All groups share one centre, and each spreads out both ways along 10 directions, with some noise.
Some rows, each with its group after it:
[  1  -3  -7   4   4   2 -11   8   1  -4  -2  23  23  -7 -31 -13   9  17
   8  28 -16]	z_144
[-22   7  31   8  12 -15 -14 -27 -15  -5  27  -3  -1 -18 -10   7 -10  -1
   4 -12 -46]	z_384
[-14   9 -65  40  26  28  11  19  32  15  29 -22 -20 -25 -21 -11  28  -7
   3 -29 -29]	z_987
[  8  -8  -9  -2  15 -19 -12  -1  -2   3   3  14  23   2  -1  -2   6 -19
 -25   2 -27]	z_384
[ -7   5  16 -10 -11   6   7  -5 -17  13  -5  -1  -4  -3   0   7  10   1
 -11   4   1]	z_648
[ 20  26  -8  17 -21  55  14  33   3  56 -21   4   2  47  13  10  22  39
  34 -24  28]	z_384
[ -9  22  -4  12   1  21  23 -16  16  -3  -6  -3   2  23 -19  21  -4   7
   3  -6 -31]	z_648
[  0   7  -8  34 -11  20   8  29  -5  17 -19  -8  12  16 -22   1  18  12
  24  -1 -13]	z_384
[-12  -6 -19  22   7   2  -7  34  39   5   1  -2 -28  -5 -25   2  21  37
  33  24   4]	z_987
[  0  10   0   9 -23   8  20  -1  27 -10  -5   3   6  35 -13  13  -8  -4
   7  19 -39]	z_987
[ -5   4  -3   2  -4  16 -12  12  -9  21  13  11  17   8  13  -8   3   2
   5  -8 -21]	z_326
[  0  18   7 -16 -33  54 -12  15  -9  17  -4  22   8  31  35  -4   0  33
  15  36  11]	z_384
[-15  33  -7  31   8  18  39 -11  21 -15 -46 -21 -15   3 -51  28  -9  31
  -6   5 -38]	z_326
[  0   4 -16  11   5  25   6  -1 -16   3   6 -19 -20 -23  -5   1  38  -4
   0  -1  34]	z_144
[ 12  -3   7  22  18  -8 -31 -19 -54  -5  24  -1  33 -38  -4 -23   6 -32
 -17 -15 -34]	z_144
[ 15   2 -24 -22  15  14  -8  -8   6  40  35   7 -21   1  42   8  37 -13
 -27 -27  32]	z_144
[-22   1  24 -34   0   8  -3 -22 -17  32  33  18   5  23  18  28  40 -17
 -13  -8   1]	z_144
[-24  17 -14  24  -4  44   9 -18  13 -18  39  -9 -15   1 -31  15  35  -1
  28  25 -22]	z_384
[ 26  34  11  33 -22  35  -4  -4 -22   7 -19 -20 -25  -1  13  21  22  13
 -23  40 -26]	z_326
[  9  11  21   4   9   0   2 -20   1  -3 -11   5 -11  23 -21  37  30  18
  10  17  18]	z_326
[-30   2  30  -2  37 -28   7 -32 -11   3   6 -15 -18 -15 -26  31  11   4
   4 -41   8]	z_384
[-10   2  -4  33  30  19 -39  23 -31 -11 -21 -27  11  26  44   8   7  -5
   9  -2   1]	z_648
[-17   0   3  23  -2  21 -11  -4   2 -21  33  -1   4  18 -24  14  37  -7
  36  33 -21]	z_384
[-15   9 -27 -12  10  30  30  17   7  46 -11  -5  -9  10   6   0  14  16
   9 -61  45]	z_384
[ -9  -3 -11   8  -4   8  16  -1  -8 -13  -1 -21   2   7  -3   6  14 -34
  -6  -5   0]	z_144
[-23  19  22  20  11  15  -1 -15 -53   6 -17 -25   1  -9 -12  28  35 -12
 -26   5 -32]	z_648
[  5  -1  15  -6 -37  -3   6 -10  19   3  35  20  -7 -18 -26 -10  -2   5
  11  32 -33]	z_648
[ 62  -3   7  33 -16  -2 -35   7 -11   9  21   3  -9 -11  11  -8  28   2
  16  29  14]	z_648
[ -4  -6 -11  12  -2   5  -4   7  -7  -4   7  -1  13  -5 -10  -9  11 -14
   2   9 -16]	z_326
[-48   2 -19 -19 -14  14  33  29  29  25   4  -2  -9 -18   0 -31 -48  23
  22 -52 -13]	z_648
[-37  -1  11  -5  -5  15  10  -4 -39  -9  -4 -11  19 -17 -14  -9   0 -17
   4 -13  -4]	z_987
[  5  17  -6  16  24  14 -26 -22   4   8  40  23  11  -3 -11   5  19  15
   8   4 -35]	z_144
[ -9   9  26   0  15 -15 -18   4 -37  30 -17  27  48 -14 -20 -17 -26  28
   1 -29 -45]	z_144
[ 41  -9 -21  16  28 -14 -32  -3  22  13  40  35  29  20 -12  -4  29  -4
  15   2  -9]	z_326
[ -1  -1 -10  16   4  11   8  14  -4  -5 -17   0  22   4 -27 -12  -3  10
  32 -15  16]	z_648
[  2  -1  10   7  -7   6   1  -3 -17 -13  -4   0  25  19  -8   0  -1 -13
  21  -2  -1]	z_384
[ -4 -20 -14   1 -16  -4 -13  24   2   0  16   6   3 -16 -10 -16  27 -14
  -3  40 -11]	z_987
[ 11   9 -13  14  17  -9  27 -15  15  -6 -24  -8  -9   7 -40  25  19   0
 -14   0   3]	z_326
[ 20  26 -24  54 -13  36  29   2  37 -20  -1 -20 -16   9 -37  -2 -14  24
  54  -9  -7]	z_648
[ 51  27  20  58 -14 -28 -10  -4  20  -3 -12 -26 -15  28  35  15 -56  -5
  -9 -11 -87]	z_987
[ 24  -6  -9  14 -20   1  10  30  -9 -14 -50 -24  -3   1  15 -13 -19  -1
  -1   6  33]	z_144
[ 66  -6 -12  15  -5 -14  -1   7 -12  18 -10   8  18 -12  -7 -22   7  -8
  -1 -19  30]	z_648
[-34  29   6  -2  19  27  22 -44 -31  -9   5  11  66  27 -21   5 -26 -24
  -3 -50 -66]	z_987
[-15  12   2  10   3  21   6 -11 -19   0   5 -22 -24 -18  -3  14  27  -3
  -7   0   7]	z_326
[ 16   2  -9  34 -11  13  10  16  26   0  -6  -4 -27  13 -53  27  64  23
  32  49  20]	z_326
[-20 -23  31   2 -23 -61  17  22  -7  -4 -25 -34 -21 -36  -3 -12 -49 -15
 -10 -23 -25]	z_987
[-11   1 -14   3  -1  20  12   8 -11  -5 -13  -7  14   1  -8  -8   3  -8
   5  -8  12]	z_987
[ 18  -6  -9 -23  -5 -13   3   1   6  17  -1  31  37  24   1  -3   4 -18
 -27   4 -19]	z_987
[ -2   1  16  24  -4  -2 -11  -5 -39  -1   6  -8  14 -24 -24  -2  22 -17
  -8  15 -38]	z_648
[-32  10   0   0  13  12  -4  17   2  14  -9   7  19   0  10 -23 -50  37
  30 -47 -13]	z_144
[ 24  -4 -27  -6  13  -2 -15  21  11  29  -4  28   8 -20  -5 -22   9  28
 -13   7  12]	z_144
[  7  -8  16   6  14 -37 -12   2   0  -6 -16   4   8   1 -14   5 -12   7
   3   1  -8]	z_987
[-12   5  16 -19   9  11  -9  -6   1  17  10  27  22  39   3  13   6  20
  28 -14  12]	z_326
[ 14  12  -8   9  18  12  -6  -5 -19  21  -5  -3   2 -14   5  -4   6  10
  -6 -32  14]	z_144
[ 19   8   2  25  -3 -20  20  -7  18 -10 -29  -6 -11  11 -49  35  27  -2
 -20  37 -29]	z_326
[-21   2  19 -12 -16  34  -7 -17 -16 -37  10  -3  -9   4   1   9  24   1
  17  54  29]	z_384
[-11  -1 -40  13  21  11  12  12  16  19  15  -7  -5  -4 -21   4  38 -12
  -4 -22  -3]	z_384
[ -2   3 -26  46  24  17  -4  -4 -13 -24   3 -16  18  -1 -45  11  48 -22
  10  14 -18]	z_648
[-25 -11 -30  19  32 -17  19  24  25  10  -8 -11  -9 -35 -54 -14  -2  24
  27 -46  11]	z_326
[ 12  16  18 -18   3  -6  22 -22  -7  28 -15   5   1  20   6  25   1  -3
 -26 -33   2]	z_987

New rows, each followed by its group:
[-22  -2  18   0 -20   9  -4  22 -15  16  -6   0   4   6   1   0   8  11
  20  11  -7]	z_326
[ 17   8   8   9  -3  -5  -6 -11  -9  23  17  13   5 -10 -16   4  19   0
 -11   2 -33]	z_648
[ 27  -8  -2  11   7   3 -23 -13 -51 -17  11 -10  15 -37   5 -20  22 -32
 -16   9  21]	z_144
[-27   2  50 -12 -18  -7  13   2 -15  19 -22 -13 -40  -6  -7  25   7  34
  15   4  32]	z_987
[ -4   2 -11  -5  -2  17   0  -2   7  -2  13  18  30  26   1  -6  -3  -7
  10   1 -20]	z_384
[-64  26  -9  34  46  46  -2   5  -5 -27 -34 -24  23  55 -10  36  10  18
  33  -7 -23]	z_648
[-18   1  15  -5  -3   8 -16   2 -17   5   5   0  -1   4  15   9  15  -1
  -4  19  -8]	z_648
[ 43   9  41  24 -12 -24 -35  -4 -25  17 -14  26  25  10 -19  18  21  15
 -17  58 -56]	z_144
[ 12  18 -22  13 -27  49 -26  25  11  37  36  25   8  17  32 -15  18  14
   4  30 -49]	z_384
[  8  10   5  17  17 -16  13 -22  13  -7 -14  -6 -12   6 -38  33  21   3
 -13  12 -13]	z_326
[-18  -3  -3 -30  13  -9  35 -11  17  22 -11   9   2  30 -21  32  26  -8
 -15 -26  20]	z_326
[-24   5 -14  -2  17   7   5  -4  11   7   6   2  -9 -12 -16   9  16   9
 -11   0 -14]	z_384
[ -8   3  -7   9 -10  11  21   1  14  -8  -8 -15  -4  28 -11  21  16 -15
   4  12 -10]	z_144
[ 10  28  32  21  -6   8 -14  16 -11  53 -27   7 -18   3  -1  20   9  64
  10   2 -20]	z_144
[-12   1 -21  17   8  28   8  16 -13  -2 -14 -28 -13  -7   1   2  25  -2
   9 -10  40]	z_648
[-16  -6   8   6   8   4 -21   8 -36  17  10   0   1 -20  -5   0  42  -4
  -5  12  -2]	z_648
[-12 -25  -3 -22   6 -15  12   9  -7  23   6  -3  -7  -3  -7   8  38 -22
  -6 -22  43]	z_326
[ 24   2 -10  17 -11 -11  15   3  20  19  -2 -12 -13  31   2  34  37 -37
 -35  13 -38]	z_144
[ 37   2 -27  -1  11   6   4  -6   2   7  -7   6   1   0  -5   4  34  -8
 -23   7  32]	z_144
[ -7 -40  25 -56 -40 -34  23  37 -14  44 -31  17  18  42   8  15  35 -27
 -12   5  48]	z_326
[ -6  12  -7  13 -14  17 -16  10   4   6  19  19  25   1   1 -18 -17   5
  -1  22 -75]	z_384
[ 14  -5 -19  11  21   6 -16   3   4   6  16  17  16  12 -21   5  47  -2
  12  13  12]	z_648
[ 10  -1 -22  -4 -11   9  17   2  20  -1   9  -2 -12  -1  -3  -6   7  -8
  -1   0  17]	z_648
[-14  14 -24   5  32  18  -3 -19  26  -5  29  28  28  11 -31  -3   0  14
  19 -14 -31]	z_144
[ 35   3 -28  -9  21   0  19   1  -2  11 -48  30  34  -4 -47  -9  13  25
 -17  -5  41]	z_144
[ 10   2 -10  35  -5   5  17   3 -18   0   1 -25  11 -10 -22  -8   6 -29
  12 -33 -13]	z_384
[-80 -15  -9 -43  13  12  35   7   9  24  22   0   1   6 -21   8  23  -8
  24 -51  29]	z_326
[-47  13  21   6   7  23 -13  -2 -27  19  28  -3  -1 -21  -6  -2  10  17
  23 -18 -29]	z_144
[ -5  15  12  56   9   7  -8   0 -23 -12  -4 -52 -38 -33   4   8  -1   3
  14 -18 -13]	z_987
[  2  -8 -19   3  21   1  -3 -13  -1  -6  27   3   8  -2 -13   1  30 -24
   2 -11  15]	z_326
[ -3 -10 -29   2  14  23  13  17  -8 -12 -26 -16   6   8  -6  -1  27  -7
  13  -9  66]	z_648
[-21  -3 -28 -20  10  13  10  28  -6  48  -4 -21 -31 -23  50  -9   6  -4
 -30 -53  34]	z_648
[-13  23  22  19   0  27  -7 -11 -30   1  -3 -12   6   5   7  10  -4  11
  14 -13 -20]	z_987
[ 20 -24 -39 -11  22 -35  -8  19  17  20   3  25  30  -7  -7 -21   5 -24
 -33 -17 -14]	z_987
[ 62  25 -31  28  45  16 -25 -12  20   0 -16  27  37  58   5  18  12  19
   4  -3   6]	z_987
[  9  13 -13  23 -12  10  24 -12  16 -15   6 -14  -4  18 -15  16   6 -26
  -6   9 -41]	z_987
[ 22  19 -13  17 -11  20 -17 -10   1  14  28   7  -7 -13  14  -2  15  -3
 -28  25 -54]	z_384
[-38   4 -19  11 -16  30  23  12  16   2  26 -21 -33 -31 -23 -10  13   8
  22   1  -8]	z_648
[ -8   3   7   5 -13  22  28   7 -27 -12 -43 -16   9  -1 -32  -4   0  14
  29 -11  52]	z_648
[-59  35  12  16  10  35  11 -13 -10  19   4 -31 -30  -1  11  34  11   5
 -21 -13 -67]	z_648
[-67 -21  -1 -26   1   7  21 -26 -15 -39  35   8  53  18 -41   3  21 -66
   5   6 -36]	z_144
[ 14  25  -3  30   2  25  18  -4   9   7 -23 -24 -23  23  -5  29  15  15
   8  -8   7]	z_144
[ -8 -17 -29 -20  34 -21  14   1  28  12  13  29  37  21 -31  -4   3 -11
  10 -44   5]	z_326
[ -9  -2 -42  -6  29   1  14  26  27  54   1  17  19  19  -3  -3  10   5
  -7 -58 -10]	z_384
[ 15 -12   7   7 -19 -17   8  17 -36  21 -30 -11   4 -19 -20   5  38 -24
 -36  19 -10]	z_144
[ -6  23  18  23  -5   6  -6 -11   0   9  11  -4   0  14   2  15 -12   6
   6  -6 -63]	z_987
[-27  -7   2  -1  11   4   1  21 -14  25  -7 -13 -14 -10  -1   5  24  11
  12 -23  31]	z_384
[ -5  10   0  -4  19  23 -14 -29   2 -42  16  22  37  26  -6  -5 -20   8
  35   6   8]	z_144
[-22   1   7  23   1   1  -4  13 -35  16  -4  -6  13 -41 -41 -11  16   6
  -1   1 -42]	z_144
[  1  -4   5 -10  -5  -2   0  11 -15  20  -7   6   8  -7   4 -10  -2   7
   0 -14  11]	z_648
[-25 -10  18  -9  24 -37 -30   0 -18  26  21   6   1 -33  15  -7 -10  -4
 -24 -26 -41]	z_384
[-13   1  -7  22  -9   7  16  12  -9   7  -7 -25 -11 -12 -20   8  25 -14
  -5  -1 -19]	z_144
[  9   2  26   5 -23  -5 -19  20   9  11 -17  19   3  27   1  13   3  32
  12  50 -25]	z_144
[  1  12  -9   7 -14  26   2   2  -4   2   3   3   5   2   2  -7   4   3
  -4  16 -20]	z_384
[-14  37 -20  43  30  48  13  -4   0   1 -25 -38 -16  31   5  38  20  13
   6 -25  -3]	z_648
[ -9 -19  -6 -28   2   2   4  27 -58  33 -29  -4   8 -57   2 -36  12   2
 -21 -31  65]	z_144
[-20  19  21  -4  -4  18   2  -3   2   7 -12   3  -1  30  15  18 -17  26
  12  -1 -17]	z_648
[-25   3 -20  38  43  44 -55  35 -14   3   5 -30 -23  27  54  23  53  17
  29  11  37]	z_648
[-16   9 -14   0  26 -14  15 -28  11  -7   7   4  23   5 -22  10  -9 -27
 -36 -21 -67]	z_326
[-11  18 -15  15  27  27  12 -28  -9   7  20  -2   2 -10 -38  17  44  -2
  -1 -21  -3]	z_144
[ -2   7  -4   4  10  13  -5 -11   7  -2  13  21  16   8 -30   8  21  11
   9  20 -17]	z_144
[-22  16  -3  -5   3  14  24  12  15  17 -25   6  14  22  -7  -6 -41  33
  25 -45  -6]	z_648
[-17  -1  11   2 -15  10   6  15 -13  -8 -19 -22  -1  17  26   0 -21  -7
  13 -11  11]	z_144
[  1  -2  26  -8  -5   6 -30  10 -48  21 -11 -16 -18  -3  60  10  21  -7
 -28  12  22]	z_648
[ 34  33 -17  49  42  -1 -10 -37  13  -2  10 -13 -26 -26 -22  22  14  14
 -25  -7 -40]	z_326
[-53   3   0  37  -2  22  -8  20  -1 -17  21 -12   5 -15 -34 -12  -3  15
  48  12 -56]	z_648
[-23  -2  -7   2  42 -10 -16 -20   8   6  46  13  10 -10 -16   0   8  -1
  17 -36 -19]	z_326
[-10  12  16   5 -11  23 -15  23  13  -3 -24  24  24  46  -1   2 -19  52
  50  29  -5]	z_987
[ 53  24 -16  16  -3  11  11  15   3  52 -42  12  16  33   6  10   9  19
 -19 -24  -4]	z_384
[-24   1  36  -8 -27  -1  -8   8 -21  22  12   8  -2 -24  -1 -12 -13  19
  10   7 -31]	z_648
[  6   8 -21   4  10  15  11  -4  13   9   3   3  -4  10 -16  13  29   2
  -6   1   5]	z_144
[  9  10 -19  33  33  20 -23   5   7  16  18   4  -1  15 -13  18  55  14
  20   6   3]	z_648
